The same things were measured in two ways. Each way mixes the same 9 hidden numbers, adds some noise and spreads widely along 5 directions of its own, which tell nothing about the thing.
In the rows, zero is written as 128.
Some things both ways: the first way, then the second way.
[183 180 166 106 129  55 153 166 126 165 162 121 110  77 147]
[ 77 123 131 127 118 234 165 103 133 115  71 121  75  65 132 116 126 154
 132]

[147  85 142 137 134 135 155 157 144 107 152  65 162 106 153]
[155 116 108 136  98 105  54 109 183 105  91 179 140 118 144 142  78 154
 132]

[104 153 124 109  93 154 205 163 105 142 159  73 163 110  78]
[147 124 120 157  92 168 101  67 142  84  88 147 148 123 154 125  82 148
  60]

[134  86 124 112 139 118  22 117 129 135 129 153 117 105 189]
[148 119 107 106  90 193 115  66 172 120  85 175 101 121 165  97  96 136
 123]

[189  83 124  94 184 120  60 142  83 150 126 133 178  85 166]
[126 110 171 153 123 130 112  89 179 111 124 139 140 110 144 139 121 116
  95]

[ 97 206 166 130 127  94  62 168  77 151 207 145  50 112 128]
[109 143  83 100 111 156 146  89 143 120  91 155  82 160 140 149 154 203
 163]

[140 119 151 152 151 165 101 159  91 133 190  50 139 133 139]
[104 117 145 111 117 119  88 133 148 114 116 118 138 116 138 123 130 139
 108]

[119 132 139 103 121  86 141 121 185  92 116 111 142 115 145]
[149  96 157  87 126 129 123 148 154 145 119 186 109  78 140 129 126 135
 150]

[155 134 138 153 129 112 125 146 177  81  89  90 157 141 193]
[156 100  93 101 140 135 118 147 149 155 103 178 139 182 126 122 136 149
 171]

[115 117 118 141 107 118 114 132 139 115 141 115 118 106 157]
[105 110 190  39 135 129 120 147 147 153 116 138  70  33 140 115 100 145
 154]

[155  93 142 125 148 130 120 121 132 156 116 114 137 113 149]
[ 93 124 143 145 115 149  96 134 168 100 100 108 137 119 115  94 124 108
 106]

[135 199 153 212 168  79 153 144 141  96 163  47  92 152 105]
[107 114  79 183 103 155  79 124 121 104  84 108 202 151 119 136 117 145
 130]

[146 134 134 107 121 143 169 151 110 137 142 105 170  91  98]
[145 107 130 156 152 125  88 129 167 137  86 176 132 159 129 183 128 180
 129]

[143 132 101 162 109 141 121 147 105 140  97  95 132 112 125]
[ 77 125 131 104 146 161 139 141 152 119 102 105  87 107 124 103 125 138
 129]

[102 148 101  86 110  66 186 110 153 105 128 162 135  94  90]
[124 144 135 141 103 140 138  74 136 128 101 138 140 112 174 118 109 133
 122]

[121  93  60 120 106 155 226 144 112  97 114 110 188 125  76]
[ 84 154 170 123 156  83 138 150 131 152 104  93 146 169 139 110 138 124
 139]

[124 101  99 142 116 166 117 150 127  94 128  85 170 134 131]
[ 88 140 111 104 142  96 122 140 146 131 112 110 124 162 175 103 136 128
 120]

[111 151 134 109 128  99 160 132 160 112 140 122 138 126  88]
[106 118 129 200 138 103  97 153 121 114  79 107 214 171 135 150 122 130
 100]

[146 118 131 140 136  74 103 153 160 123 124 133 115 108 153]
[138 134 125  88 138  99 105 102 193 128 114 184  59 106 145 154 100 184
 156]

[ 67 230 140 138 123  60 139 122 150  88 151 132  54 141  72]
[ 81 112 136 104 108 136 132 109 132 114 111 103 134  92 152 133 124 139
 134]

[ 95 181 131 145 115  29 123 154 201  97 161 146  52 161  87]
[108 154  86 117 134  93 129 115 151 117  80 153  95 146 161 156 103 193
 153]

[ 97 172 121 140  68 123 207 130 150 137  73 108 124 104 117]
[124 126 148  60 129 102 110 108 174  92 153 136  67  67 138 109  87 145
 100]

[123 183 172 100 161  83 105 151 117 125 190 120  89 140 118]
[ 81 127 161 110 121 125 145 125 145 120 114 107 121 124 143 120 158 126
 125]

[134  72 125  86 104 164 121 141 127 138 128 105 166  97 150]
[108 134 167 104 166  68 117 202 163 149 114 142 114 148 129 110 154 124
 136]

[163 161 173  92 141  75 205 142 131 161 158 109 115 105 114]
[125 116 195 103 118 145 105  90 188 119 120 146  89  74 126 126 107 134
 113]

Other things, the second way, with their names:
j_334: [163 104 169 101 101 180 152  60 143 122 102 171 116  73 169 108  71 124
  92]
j_906: [107 133 115 110 108 186 176 123  83 153  85 114 160 174 123  94 160 142
 166]
j_592: [115 146 114  74 141  68 127 122 149 118 144 125 107 156 151 111 124 152
 127]
j_13: [114 143 112 126  86 145 111  73 162  80  95 130 116 117 196  84  88 119
  54]
j_494: [ 69 105  91 174 120 189 126 125 134 104  69  96 156 137 142 127 136 129
 119]
j_197: [127 111 129 124 114 163 119  79 133 107 125 129 137 128 144 137 127 155
  85]
j_194: [135 157 153  81 110 140 145  65 170 124 128 168  53  92 148 116 124 166
 134]
j_351: [ 96 110 176  69 114 143 150 113 151  90 128 104  98  81 119  96 107 119
  96]
j_620: [112  98 137  82 113 132 130 110 143 109 119 128 125 134 134 144 140 157
 121]
j_792: [ 71 122 124 120 126 118 135 136 114  96 113  74 157 134 141 120 126 133
  98]
j_202: [177 141 136 121  94 111  94  58 195 105 128 176 125 153 142 104  97 127
 105]
j_223: [111 151 136 154 144  99  96 124 150 108 106 115 138 134 151 113  98 133
  79]
j_262: [123 171 172 126  97 114 121  66 132 109 100 115 137 121 154 112  87 147
  92]
j_170: [125 133 113 175 105 155 119  69 135 116  88 124 175 174 126 143 116 154
 130]
j_475: [126 141 169 122 147 123 132 129 138 128 110 131 119 121 119 115 112 144
 112]
j_271: [101 151  56 136 122 173 123 131 152 115  50 140 104 192 126  99 125 167
 147]
j_245: [ 78 134 105  91 126 128 125 123 139 138 114 122  98 133 143 145 168 179
 172]
j_292: [125 130 155 106 140  95 110 116 174 126 119 144 107 124 155 123 105 135
 112]
j_830: [140 120 128 137 139  75 131 111 151 124 117 154 158 169 167 151 120 140
 116]
j_17: [ 77 114 158 128 142 110 147 165  95 136 111  87 176 134 134 136 158 132
 126]
j_715: [111 134 139  75 144 103 137 152 147 138 110 133 103 121 154  90 105 124
 132]
j_89: [ 83 161  56 156 118 141 120 103 141 115  64 104 140 210 146 115 125 165
 145]
j_310: [126 107 176  81 116 142  98 100 175 105 117 143  93  85 114 132 100 153
 109]
j_793: [127 137 119 117 110 110 113 139 158 123 100 155 127 134 124 113 124 143
 166]
j_628: [173  80 166 109 120 166 106  95 210 103 137 194  90  75 142 107 101 103
  74]
j_321: [113 165 103  80  90  92  91 130 177  99 137 133 101 159 131  61 150 126
 130]
j_550: [ 80 139 176 150 181 128 172 193  92 172  99 101 150 158 120 124 188 133
 138]
j_585: [117 134 177  97 146 131 189 140 117 162 116 154  99 104 158 121 161 140
 143]
j_856: [111 118  88 175 111 153 102 135 133 109  82 130 176 181 119 136 155 150
 125]
j_408: [156 161 156 129 121  59 111  76 183 111 118 158 129 159 153 126  83 141
 109]
j_253: [104 142 188  23 159  66 138 111 199 160 156 145  30  96 153 125 133 151
 172]
j_174: [ 91 141 184 115 135 159 167 122 114 150  98 113 111  77 140 115 126 137
 142]
j_964: [153 120 160 125 131 129 125 140 110 144 106 159 150 104 136 132 114 148
 122]
j_229: [ 71 138  99 126 140 102  76  97 182 121 123 100 112 149 175 136 134 149
 119]
j_210: [141 131 119 139 121 131 106  85 146 124  83 145 150 164 166 124  91 148
 100]
j_706: [ 91 153 143 132 175  89 148 160 149 143 122 123 100 102 160 105 125 120
 134]
j_369: [122 120 109 115 107 160  95  92 182 108  64 154 102 122 143 121  70 154
 133]
j_139: [121  96 102  91 107 129 107 140  98 125 132 129 165  93 138 140 128 157
 151]
j_356: [ 86 148 160 113 162  71 156 150 124 169 124 114 131 136 172 132 161 135
 153]
j_781: [126 137 124 121 155 109 147 149 137 132  88 160 109 162 147 142 136 169
 126]
j_435: [ 93 138 121 124 151 146 121 134 153 109 103 126  78 106 146 119 124 158
  95]
j_370: [132 120 189 114 144 100 103 145 168 163  99 151 133 140 112 138 123 140
 166]
j_94: [154 140 101  91 110 135 108 122 151 118 103 183  92 110 151  98  97 157
 129]
j_780: [108 163 142  92 138  67 101 125 141 134  94 136 102 118 181 135  92 174
 123]
j_66: [120 156 111 147 137  66  96 127 176 107 131 146 115 117 176 120 118 133
 103]
j_320: [123 158 159 127 100  70  71 104 149 121 113 136 147 105 167 134 106 149
 114]
j_794: [134 143 164  55 150  58 119 165 142 160 149 155 101 106 146 107 129 141
 156]
j_506: [117 153 137 156 157  82 126 147 124 164  56 146 157 185 152 168 117 178
 158]
j_68: [111 130 166  88 128 108 114 122 154 127 106 132 109 114 137 129 109 151
 129]
j_115: [158 119 119 170 141 142 146  81 177 105 107 182 118 167 139 155 128 155
 100]
j_151: [142 125 112 150 120 175 128  68 180 109  76 180  91 124 163 140  94 156
 107]
j_189: [ 80 145 124 127 109 124 118 102 151  94 112  94 130 114 169  94 114 116
  90]
j_5: [145 156 149 128 145  62 119 104 145 133 133 151 128 127 149 147 101 163
 131]
j_773: [126 132 122  83 173 104 131 176 133 160 125 159  91 147 140 121 157 164
 146]
j_701: [ 90 107  87 118 144 170 137 151 137 102 111 112 114 136 130 102 141 134
 103]
j_466: [ 89 155 105 163 108  67  71 134  98 133  84  81 230 192 154 135 119 148
 137]
j_832: [117 127 124 110 136 154 144 136 102 134 111 133 121  99 138 121 127 159
 129]
j_30: [107 161 148 117 132  83 134 170 146 129  96 130 131 157 116  91 134 126
 153]
j_504: [151  67 196 146 104 201  85  91 144 108 106 137 173  65 129 132  90 110
  53]
j_971: [131 132 158 136 147 129 159 174 112 151  86 128 176 215  84 100 157 126
 147]
j_714: [119 124 143 154 143 144 109 125 183 114  93 150 104 125 117 138 121 147
 118]
j_999: [139  91 197  77 108 155 115  91 173 152 124 154 119  99 114 133 126 132
 160]
j_453: [ 94 144 124 116 125  80 125 102 181 118 120 108 132 177 165 102 126 111
 126]
j_79: [ 94 145 174 106 124  64 115 151 141 104 130  92 152 130 103 108 122 124
 123]
j_587: [116 136 156  94 131 112 144 149 153 112 134 134 100 120 122  85 145 121
 114]
j_28: [115  97 131 171 144 156 105 118 164  85  82 140 122  90 143 165  80 153
  73]
j_42: [ 93 108 162  21 126 131 116 133 149 150 121 135  65  56 143 130 119 164
 176]
j_382: [104 108 145  58 107 150 118 123 157 131  97 141  90  91 124 125 113 158
 170]
j_168: [ 85 148 124  87 146  63 166 172  92 147 144 109 136 144 155 122 180 148
 161]
j_110: [106 118  89 137 136 129  75 120 161 102  92 130 119 125 159 147  99 165
 102]
j_716: [119 123 147 119 132 123 147 127 145 118 107 142 121 118 141 124 123 136
 119]
j_608: [159  66 153 157 101 193 104 141 153 122  66 182 167  91 108 133 100 118
 129]
j_294: [144 112 174  35 136  71 104 147 176 135 162 181  68  79 134 138 144 159
 147]
j_232: [ 88 141 101 118 133  99 130 156 130 103 106 101 143 180 149  97 144 132
 100]
j_594: [142 144 125 173 112 130 135 107 134 104  83 142 172 188 100 130 118 151
 129]
j_580: [151 128 186 147 166  73 129 182 143 144 105 178 138 145 127 151 146 146
 112]
j_936: [118 101 104 127 121 129  94 153 164 113  99 150 137 145 142 123 136 131
 117]
j_152: [123 142 139 119 108 153 126  76 105 130 113 124 144 123 185 114 124 146
  80]
j_533: [110 136 138 147 126 129 121  95 134 141  92 127 150 152 158 148 130 155
 129]
j_634: [ 83 140 129  34 132 159 151 100 138 150 135 129  31  78 160 120 160 183
 160]
j_450: [136 116 112 110 112 139 104 100 213 118  98 166 101 146 147  94  99 114
 141]
j_679: [130 157 121 120 121 111  83 100 187 120  90 158  96 136 180 102  90 142
 100]
j_490: [122 117  67 140 146 135 116 154 104 141  74 149 153 159 126 170 123 199
 175]
j_797: [145  87 182 128 116 150 105 136 140 129  90 147 172  94 128 117  84 107
 109]
j_905: [ 91 120 177  98 172 108 140 166 131 133 102 120  96  82 145 138 108 151
 108]
j_154: [172 127 160 111 119 131 154 122 135 145 117 178 138 133 112 106 123 132
 152]
j_405: [ 59 142 109  75 165  98 131 168 153 114 122  94  72 134 130 110 140 155
 136]
j_55: [127 143 118 109 114 143 131  92 104 137  92 149 122 121 150 160 121 203
 145]
j_158: [ 88 127 143  96 130 112 109 141 172 109 104 121  98 123 141 116 127 139
 115]
j_374: [ 99 139 163  87 130  89 114 141 117 126 109 101 141 109 152 106  91 133
 111]
j_843: [ 39 178  79 115 164  10  81 186 157 106 141  87  91 111 194 127 146 154
 118]
j_543: [108 121 108 217 131 161 115 158 121 118  61 112 208 185 131 107 133 106
  91]
j_265: [187 119 148 120 137  35  61 141 182 113 144 194 147 153 130 152 112 153
 106]
j_973: [137 146  80 190 132 122 100 120 140 108  70 150 159 169 145 138  94 163
 110]
j_421: [120 123 179  76 123 107 130 111 152 116 135 130 104  89 131 120 106 141
 119]
j_524: [111  96 111  92 112 169  96  93 194 103  60 156  76 104 142 147  70 169
 139]
j_48: [125 155 161  78 113  99 132  80 155 135 108 151  89 131 162 131 115 170
 133]
j_45: [123 107 135  40 132 157 138 126 182 121 146 167  32  82 146  96 151 140
 122]
j_157: [123 184 146  83 110  79 122 102 155 153 129 141 108 170 151  89 156 143
 162]
j_147: [124 160  49 148 143  83 132 170 142 120  77 159 137 233 128 122 144 171
 161]
j_144: [124 133  87 143 161 148 144 140 150 121 103 154 107 200 131 123 168 160
 107]
j_15: [123 137 133 113 155 126 165 151 141 109 131 140 101 173 113 106 170 142
  96]
j_876: [122 102 102  53 124 139 144 131 145 138 136 160  89 113 146 121 152 155
 166]
j_710: [107  97 181 103 139 133  87 144 160 131 111 138 107  89 105 166 140 166
 131]
j_688: [ 99 157 113 126 155 118 169 148 140 130 107 129  97 136 139  98 131 135
 147]
j_88: [ 51 126 115  95 111 142  91 141 166  97 105  88  94  75 143  94 115 125
 129]
j_828: [117 119 125 103 117 143 115 111 169  92 109 149  85 104 137 131 118 160
 104]
j_199: [154 127 129 103 113 172 118  91 147 137  82 170 108 118 149 108  87 153
 127]
j_281: [ 90 171  77  81 145  66 111 142 148 120 107 129  81 162 186 111 122 172
 123]
j_535: [112 140 118 120 107 114 130  90 131 113  86 118 155 188 153 128 118 155
 119]
j_458: [ 90 150 116  92 133 101 150 135 131 111 128 118 100 138 165 105 153 146
 107]
j_939: [137 143 176 120 154  97 130 116 187 135  86 161  96 136 136 123  83 140
 128]
j_411: [145 122 138 120 105 148  98  95 136 113  97 152 135 108 161 121  92 147
  85]
j_304: [ 75 145 158  41 135 118 153 131 144 137 123 109  61  99 152  95 135 144
 142]
j_505: [110  88 102 150 103 197 112  68 116  82  93 110 158  96 179 147  90 149
  48]
j_953: [138 128 141 130 135 107 101 136 144 116 121 147 140 144 128 130 129 149
  98]
j_602: [115 149 136 109 147  76 123 157 153 122  99 145 104 123 166 108 103 136
 113]
j_914: [140 119 144 126 118 106 115 109 128 131 101 149 159 129 149 155 104 160
 132]
j_695: [ 83 113 167 121 133 148 129 130 154 105 128  88 123  75 155  77 111  80
  71]
j_842: [112 127 145 117 130 100 101 143 173 113 109 138 121 146 123 123 130 141
 116]
j_924: [138 144 130  93 131 143 134 114 155 159  79 173  91 162 119 126 127 178
 188]
j_386: [132 100  96 129 121 123 103 121 141 116 117 162 140 127 164 160 139 164
 117]
j_659: [129 142 156 100 108  74  94  65 170 112 149 130 133 138 174 126 116 136
  90]
j_230: [118 124 131 145 129 110 117 124 120 123 127 116 175 147 124 140 135 146
 128]
j_844: [142 120 121 149 104 202 114 115 132 126  84 152 149 116 141  79 112 112
 104]
j_917: [170 111 151 148 128 126 122 121 159 121 108 175 156 163 108 132 125 137
 116]
j_488: [117 137 140  93 118 115 121 117 129 140 102 133 131 137 153 124 122 155
 138]
j_997: [ 94 106 164  96 127 171 144 108 131 151 105 118 118  96 127 139 139 150
 159]
j_950: [114 127  78 198 116 175  60 123 187  96  56 140 146 165 132 110 102 130
  97]
j_725: [119 126  64 131 107 186 115  79 155 112  81 145 123 196 160 116 137 162
 106]
j_837: [149 134 132 126 142 103 124 131 142 155 124 162 141 146 164 110 133 125
 129]
j_756: [143 123 121 121  99  66  89 101 130 111 151 135 188 152 155 150 136 150
 113]
j_517: [155 100 115 125  93 164 114  81 152 106 103 160 153 154 142 126 115 139
 102]
j_254: [100 102 209  86 155 115 156 163 147 110 152 114 102  69 114 110 139 106
  91]
j_873: [ 88 169 121 103 107  87 126 115 145 125 129 116 112 113 180  92 142 128
 140]
j_900: [144 128 129 126 132 123 149 138 144 116 124 164 123 141 139 110 144 131
 111]
j_352: [103 117 127 149 141 150 118 145 167 111  74 138 114 120 134 117 105 130
 118]
j_311: [ 89 163 109  90 127 145 166 127 132 143 107 131  80 147 127 104 171 167
 180]
j_379: [ 91 116 134 120 114 125 127 117 155 103 129 121 121 102 161 123 147 123
 105]
j_920: [ 84 128 157  77 145 144 154 134 173 129 121 132  51  87 158  98 151 125
 120]
j_928: [136 114 126 150 136 143 107 121 186 127  98 166 119 140 137 131 128 136
 124]
j_409: [162 107 159 118 131 138 123 103 137 168 100 182 140 132 145 162 122 164
 153]
j_136: [135 132 145 103 135 140 152 142 122 134 116 163  97  74 135 114 123 151
 136]
j_482: [111 121 102 135 120 147 119 114 172 103 108 134 116 112 149 103 110 116
 118]
j_58: [101 101 105 120 109 168 126 134 129  94 102 123 130 112 121 125 133 149
 117]
j_209: [ 87 148 124 153 137 104 117 101 148 104 106  95 141 166 148 135 125 149
  96]
j_388: [ 77 167 102 146 108 126 101 106 122  92 101  96 125 114 150 133 127 178
 103]
j_56: [ 75 118 110 115  74 191 103  94 154  97  81  87 145 119 132  75 102 107
 129]
j_242: [143  92  88 155 121 185 116 164 124 106  78 174 146 125 115 132 133 154
 111]
j_71: [101 112 157 129 133 128  86 156 132 102 115 100 150  88 133 112 108 123
  72]
j_757: [ 68 106 153  59 120 189 189 132 100 140 118 106  88  60 162 100 160 130
 138]
j_972: [110 115 132  48 123  89 100 157 163 125 111 157  81 111 126 147 133 182
 165]
j_249: [139 147 131 122 170  20  97 199 122 145 133 156 151 139 167 132 126 148
 117]

Some of these things the first way, each followed by its name:
[110 195 151 100 104  83 151 121 147 103 143 132  77 131 109]  j_453
[105 151 110 132 126 137 133 156  99  96 140 106 156 127 105]  j_17
[160 132 148 139 113  92 128 161 159 125 154 105 100 122 163]  j_369
[187 131 151 101 102  99 213 174 167 141 117  77 176  92 147]  j_352
[ 99 118 104 145 131 131 143 147 128 114 150 115 118 147  96]  j_68
[103 120 105 127 141 159 155 147 119  90 101 101 186 149 110]  j_517
[ 97  55 143 118 121 194 149 121 112 144 119 105 142 123 155]  j_321
[154 125 134 116 171  79 117 146 143 116 169 148 127 134 117]  j_533
[ 66 118  99 152 123 121 163 116 136 132 144 148 101 140  27]  j_388
[ 85  82  70 139 116 210 111 124  98 114  80 127 177 151  80]  j_725
[113  87  91 132 156 182 146 145  75 105 149  87 184 140  98]  j_659
[ 91  71  86 124 122 154 135 120 151 111 111 127 169 134  98]  j_411
[115 128  74 124 159 102 104 159 109  96 163  93 153 147  92]  j_585
[ 80 188 166 104 117 129 106 146 122 118 137 158  95 127 125]  j_620
[152 213 147  98 144  54  61 155 117 156 134 139  92 107 123]  j_115
[135  93 129 173 150 135  99 127 144 124 127  90 118 138 137]  j_88
[122 178 127 182  97 105 136 164 133  94 132 102 119  96 143]  j_490
[113 103 106 137 103 149 136 133 156 122  93 107 168 121 132]  j_773
[ 94 189 126 113  84 149 164 153 114 126 128 102 165  99  86]  j_505
[ 76 163  97 125 102 117 152 116 117 132 113 162  99 124  43]  j_209
[ 87 207 158 155 105 106 132 121 142  87 131 104 106 100 165]  j_139
[152  70  76 138 156 185 113 181  69  92 114  70 247 120 161]  j_757
[170  66  83 104 116  98 168 165 164 126 105 133 168 115 138]  j_939
[116  78 116 150 102 155 108 168 160 122 151  92 143 141 146]  j_281
[184  22 117 109 119 156 112 196 142 132 146  69 217 100 212]  j_602
[107 142 156 104 134 145 193 152 117  96 142 107 188 104 147]  j_756
[189 112 157 101 140  90 144 142 143 171 111 133 144  86 143]  j_714
[147 180 142 169 147  80 110 164 164 154 173  49  91 174  88]  j_435
[112 109 109 142 156 110 167 137 138  86 173  79 139 149  97]  j_873
[ 87 130  93 124 112 116 150 128 139 107 134 112 142 113 104]  j_964
[130 164 137 137 156  98 176 138 136 114 154  68 111 161 103]  j_202
[ 83 176 123 123  96 120 166 144 132 117  90 125 115 137 103]  j_351
[110  66 116 136 134 101  51 144 176 115 191 147  95 153 141]  j_780
[ 78 169 120 150 142  66 122 147 157  97 177 157  73 151  85]  j_55
[140 102 111 115 119  80 189 128 189 140  79 168 143 126 117]  j_475
[123 127 129 153 115 138  84 137 140 134 125 102 122 112 119]  j_110
[127 120 114 131 129  80  59  93 177 122  69 154 101 113 144]  j_482
[132  92 135 131 152  67 159 121 211  89 107 136 124 148 146]  j_793
[154 122 105 138 149 100 151 160 121 102 123  79 167 122 176]  j_154
[148 120 121 154 145  92 158 164 137 109 154 122 109 138 138]  j_924
[144 155 147 114 143 103 129 157 121 132 134  97 135 128 145]  j_917
[103 169 136 146  91  92 188 138 187 122 130 116  68 152  76]  j_271
[142  84 114 135 159 156  77 199  91 107 176 118 158 154 170]  j_535
[ 65 214 117 114  81 143 182 147 107 144  94  89 120 145  49]  j_15
[ 64 151 112 122 126  85 107 113 169  80 108 170 115 142 121]  j_168
[125 218 154 173 133 108 156 180 128  78 156  22 131 152 140]  j_876
[ 99  88  49 163 181 103  87 112 152  61 103 144 157 180  72]  j_409
[106 138  93 158 153 109 153 126 139  92  88 136 149 144  99]  j_230
[149 175 154 145 115 112  98 148 164 147  81  99 125 131 168]  j_701
[127 114 118 112 141 162 133 116 101 142 109 105 188 105 107]  j_504
[104 134 116 153 105 158 102 104 107 154 139  69  81 117  66]  j_950
[127 108 123 119 143 137 241 152 105 111 192  76 150 127 115]  j_157
[137 145 102 159 157 114  99 145  81 105 135 122 128 121 122]  j_997
[160 150 105 156 158 103 151 163  85 113 143 110 143 116 121]  j_170
[108 138  92 163 159  81 155 151 142 100 112 134 106 170  81]  j_594
[120 148 162 113 131 144 116 142  95 144 152 115 127 101 126]  j_856
[157  77 129 142 146 181  97 183  88 142 159  58 172 129 149]  j_158
[129 181 144 101 111 118 169 120 144 135  90  67 153 116  93]  j_628
[109 116 128  70 120 115 122 150 139 145 159 111 146 120  96]  j_580
[150  91 116 176 171 139 105 146 116 100 129  91 131 160 169]  j_56
[127  73 100 162 149 117  53 128 155 100 130 105 134 141 186]  j_794
[137 180  93 132  67  93 223 160 134 120  98  78 138  87 113]  j_688
[122 153 143  83  81 140 121 141 122 175  87 148 143  93 126]  j_144
[ 98 166 139 133  82 111 101 158 141 122 146 109  80 120 144]  j_147
[123 100  84 148 144  77 137 130 192 106  87 123 155 137 130]  j_136
[113 169 108 137 110  88 142 125 129 110 128 134  94 122  94]  j_253
[127 138 139 154 118 113  88 162 148 111 141 108  90 144 127]  j_524
[116 192 195  86 125  91  68 135 157 131 166 133 101  95 160]  j_386
[121 108 122 133 130 157 144 151 115 140 126  89 164 129 116]  j_953
[151 136 158 109 110  63 180 138 205 123 141 132 117 120 155]  j_199
[137 150 156  89 115 105 150 137 139 117 136  88 139  83 141]  j_608
[152 143 141 106 153  52 195 160 153 133 160 122 119 129 112]  j_194
[142 128 100 193 173  94  95 155 161 132 162  45 106 196  83]  j_223
[149 110 149  97 129 142  91 176 118 149 161 113 162 112 193]  j_458
[139  74 109 136 150 184 120 171  94 128 136  76 174 132 129]  j_842
[ 98  71 107  93  69 141 136 116 189 115 103 123 188  83 152]  j_249
